The same things were measured in two ways. Each way mixes the same 8 hidden numbers, adds some noise and spreads widely along 6 directions of its own, which tell nothing about the thing.
(in the rows, 128 means zero)
Some things both ways: the first way, then the second way.
[ 97 101 131 144 122 138  86 150  94 135 144 124 138  58 142 124 160]
[149 156 130 122 158 127 122 129 138 148 119 131 119  97 124 120  96 166
 122 104 132 122  94]

[ 75 100 141 131 114 123 112 125 109 161 170 123 119  78 164 129 154]
[141  85 129 125 153  95 173 145 150 155  96 129 141 120  60 163 123 104
 111  92 109 132 152]

[150 126 184 156 140 140 162 126 152 183 135 169 148 137 122 129 100]
[150 176  99 103 161 137 116 122 126 142 122 115 134 117 138 124  77 203
 124  99 150 115 100]

[132 152  97  94 127 165 110 131  54 167 170 171 127  95 148 129 141]
[147 120 151 105 164 102 156 111 126 143 116 118 124 113  22 156 133 111
 104  86  99 103 136]

[102 125 177 103 101 176 184  89 122 173 149 195 145  87 174 106 133]
[168 134  94 104 191 144 116 111 129 152 154 170 150  90  72 133  84 144
 104  93 109 143 128]

[ 92 105 120 205 137 158 135 193 129 103 102 132 147   8 214 125 136]
[134  88 144 158 144 106 171 139 108 156 139 123 127 152 156 154 147 151
 110 107 111 124 180]

[ 96 134 171  75  81  85 124  64 202  99 174 111  87 203 145  96  86]
[168 133 119 137 112 171 119 132 137 141 123 118 142 126  96 135 128 137
 126 123 158 147 163]

[111 142 122 166 133 131  99 149 138 102 135  85  99 107 126 126 113]
[153 114 129 161 117 138 155 127 121 151 137 107 137 111 107 180 202 113
 125 132 121 118 159]

[158 129  86 124 162 177 155 130  68 191 136 149 134 144 114 147 114]
[111  93 179 143 124  89 181 167 117 133 101  92 127 145 177 126 162 148
  92 128 132 145 159]

[130 126 135 210 152 148 165 152 138 189 102 131 109 143 131 145  73]
[129 133  88  92 160 120 139 151 111 124 136  83 116 111 132 135 114 195
 107 127 149 105 100]

[ 50  35  68 136 118 119 156 135 109 155 146  95 145 245 172 139 125]
[158 133  98 146 152 141 151 139 141 145 115 140 180  98 110 141 119 110
 125 113 140 159 137]

[ 75 141 114 173 135 135 129 169 151 119 143 114 144 109 156 122 146]
[162 159  92 126 162 135 125 112 112 144 137 120 133  94 123 126 128 149
 123 114 150 101  93]

[107 113 194 115 107 134 179 115 165 143 159 161 116 137 144 126  98]
[141  97 126 131 103 137  69 102 115 142 135  98 102 114  88 133 153  92
 135 144 160 122 138]

[ 81 175  76 122 125  97  80 150 144  55 119  88 138 116 141 113 130]
[135  69 174 159  98  58 117 101 118 163  70  97  88 142  73 146 163  45
 143 105 139 103 145]

[ 84 137 124 169 124 127  89 159 138  48  83  96 142  89 158 107 101]
[152 119  76 134 115 164 147 136 117 134 134  82 168 139  89 201 154 147
 140 130 141 140 190]

[134  69  92 161 129 147  62 202  90  82 101 136 199 109 175 115 149]
[139 104 155 156 118 127 158 144 112 146 119 117  86 170 180 119 105 196
 117  95 136 105 154]

[146 166 164 145 134 117 154 118 169 183 137 160 139 144 122 128 106]
[172  83 149 174 120 100 118 110 120 162 110 132 100  94  63 144 180  40
 136 127 133 132 135]

[120 137 199 147 103 152 164 153 154 171 132 223 150 139 111 136 109]
[130 144 109 130 107 155  54  61  73 116 144  86  75  96  96 128 123 112
 160 131 158  67  68]

[162 189 135  89 110 183 131  97 114 141 149 176 130 158  74 111 145]
[169  85 102 162 100 168 158 157 102 126 149  97 139 120 116 165 201 120
 115 163 152 160 194]

[150 106  92 160 139 174 139 189  95 143 124 171 127 162 150 146  92]
[135  97 120 127 179  81 165 137 115 161 138  92 112 163  83 166 108 164
 124  88 115  87 163]

[129 206 195 127 158 134 136 101 138 147 132 139 172 126  89  93  80]
[152 121 120 103 193  84  99 120 143 175 138 158 101  74 116 104 111 139
 100 107 125 107  72]

[120 195 138 122 128 107 106  96 164 115 102 117 171 243 122  79  51]
[181 155 112 143 143 170 128 134 107 130 151 127 131  84 128 120 150 151
 114 142 151 148 119]

[105 144 130 121 123 112 123 122 137  90 105 117 124 119 125 123  93]
[ 94  88 138 162 150 120 193 174 143 146 143 118 173 144 190 136 140 141
 102 121 122 138 173]

[164 133 150  93 139 134  93 136 101  91 120 150 162  83  95 127 118]
[151 128 152 160 177 115 100 124 170 191 159 165 131  98 113 116 114 109
 131 107 121 136 129]

[ 85  64 137 134 131 123 159 120 115 180 148 136 156 145 185 129 125]
[150 192 106 103 110 180 130 130 121 106  92  91 180 117 130 139 103 184
 123 121 164 165 133]

Other things, the second way, with their names:
<59>: [164 137 112 123 116 148 143  50 107 154 105 160 148 106  94 190 172 116
 112  71  84  73 131]
<218>: [143 144 105 141 108 129 163 126 117 142  86  93 149 141 135 196 133 172
 147  97 127 116 148]
<346>: [152  96  99 152 149 110 144 137 112 159 135 118 136 139 126 174 120 150
 136 109 121 138 169]
<405>: [168 150 112 133 165 140 146 151 138 146 129 131 166 108 118 132 110 155
 115 114 142 168 145]
<391>: [114  53 168 155 147  77 147 135 150 168 128 128 113 118  83 133 165  51
 111 116 115 106 146]
<101>: [155 118 148 141 178  72 108 179 158 173 124 117 116 103 122 111 100 142
 128 135 152 187 129]
<143>: [146  97 142 149 120 161 152 103 108 123 128 162 113  84  85 142 140  91
 109 104  98 114 118]
<393>: [116 130 113 141 100 180 122 132 133 119 140  74 165 130 101 159 149 116
 143 146 159 134 166]
<36>: [177 152  73  93 153 132 100 155 105 127 132  82 128  91 118 129 129 184
 113 158 182 167 113]
<170>: [187 143 142 171  92 156 180 140 107 137  97  91 140 151 112 181 175 162
 134 117 138 148 198]
<173>: [130 128 143 133 134 128 103 108 148 156 124 129 130 105 103 129 128 103
 128 112 132 118 118]
<128>: [142  73 145 157 167  92 172 172 137 159 133 129 126 137 118 130 120 126
 108 112 124 153 172]
<169>: [112  92 118  99 129  98 122 143 127 134 113  78  96 123 115 128 130 140
 114 131 157  98 108]
<139>: [168 127 124 122 113 172  70 101 126 135 141 134 116  78  66 128 150  99
 122 144 146 149 124]
<82>: [143  79 147 152  84 120 174 164 118 135  88  79 115 174 133 160 155 151
 120 123 151 141 198]
<338>: [166 141 111 106 127 122 101 136 111 129 105  73 100 114  81 126 117 155
 130 136 179 135 114]
<147>: [186 120 150 147 149 124 140 161 124 147 123 131  81 105 100 113 118 161
 113 122 142 155 128]
<43>: [111  82 151 147 112  83 127  89  99 150  94 124  82 132 138 154 125 112
 135  85 106  73 111]
<57>: [135 188 118  95 141 134  90 115  94 114 128  68 119 102 138 122 116 194
 124 138 162 123  87]
<126>: [132 176 140 144 103 173 176 126 109 117 116  70 160 153 140 172 153 189
 132 113 134 114 168]
<421>: [ 98  83 163 138 103 112 148 118 115 127  97 110  93 137 141 113 129 106
 112 103 134  80 111]
<384>: [148 134 137 100 118 105 148 135 122 129  77  79 131 116  88 140 162 129
 102 125 154 129 129]
<168>: [149  96  92 104 140 109 147 128 123 146 104 113 121 135  99 137 118 142
 106  99 148  96 131]
<162>: [159 115 168 146 138  93 155 150 127 151 112 105  95 103 107 130 181 123
 108 131 134 124 125]
<252>: [151 126 100  81 170 116 100 126 149 151 118 139 115  86  78 113  84 143
 106 104 139 118  84]
<280>: [115 115 189 171 119  77 158 136 129 141  77  83 108 120  88 154 141  83
 154 110 123 118 121]
<364>: [146 182 141 114 141 109  97  77 118 146  87 105 121 116  86 132  90 139
 147  81 138  97  89]
<5>: [172 113 147 156 162  73 162 146 134 176  99 140 114 113 114 158 131 142
 125  94 108 143 138]
<417>: [147  86 111  98 127  99  81 133 123 140 104  99  77 111  80 115 104 121
 120 128 170 125 107]
<226>: [144 144 159 165 115 156 104  98 114 134 136 130 135  69 116 128 176  75
 129 144 131 142 111]
<6>: [186 105 132 158 142 116 136 124 112 161 122 159  99 104 122 142 139 135
 118 108 117 139 137]
<343>: [154  96 146 148 110 118 209 158 114 124  85  91 124 133  79 176 170 127
 114 112 121 131 170]
<242>: [138 114 148 132 174 102 142 107 142 162 134 152 141  89  68 138 145  77
 106  96  99 110 120]

Some of these things the first way, each followed by its name:
[114 130 156  96  95 149 154  72 143 138 153 141  86 106 141 118 126]
<139>
[ 82 199 128 146 126 105 108 127 178  72 118 101 162 124 146  87 120]
<168>
[133 151 113 123 124 139 105 136 110 149 137 149 142 143 116 121 124]
<338>
[ 90 115  97 147  80 134 126  97 140 140  86 122 104 135 175 114 137]
<143>
[ 45 145 180  50  98  82 117  82 149 120 230 121  92 234 113 107  83]
<391>
[119 161 142 124 140 103 111 134 138 128 115 144 181 156 130 113  76]
<364>
[ 72  98 106  77 112 121  92 123  99  78 161  99 127 148 126 119 130]
<173>
[161  83 127 156 156 132 108 171 102 148 129 146 193 155 153 131 116]
<82>
[ 80 185 141 143 150  94 122 110 154 147 178  92 119 114 156 109 106]
<384>
[129 126 169 147 131 150 131 125 133 169 141 156 187 180 135  91 111]
<6>
[138 136 141 116 132 148 141 105 106 162 124 144 142 125 111 126 121]
<252>
[136 216 141  76 123 117  76  82 130 154 203 121  90 201  62 100 104]
<162>
[133 148 205 154 157  96 156 131 156 180 130 145 158 199 102 133  35]
<169>
[103 195 184 143 126 158 167  88 160 185 168 153  99 110 115 111 111]
<36>
[141 115 169 124 132 122 105 145 123 149 176 156 142 165 130 127  96]
<126>
[ 81 155 152 164 151  77 138 135 160 120 108 102 150 112 189 108  53]
<242>
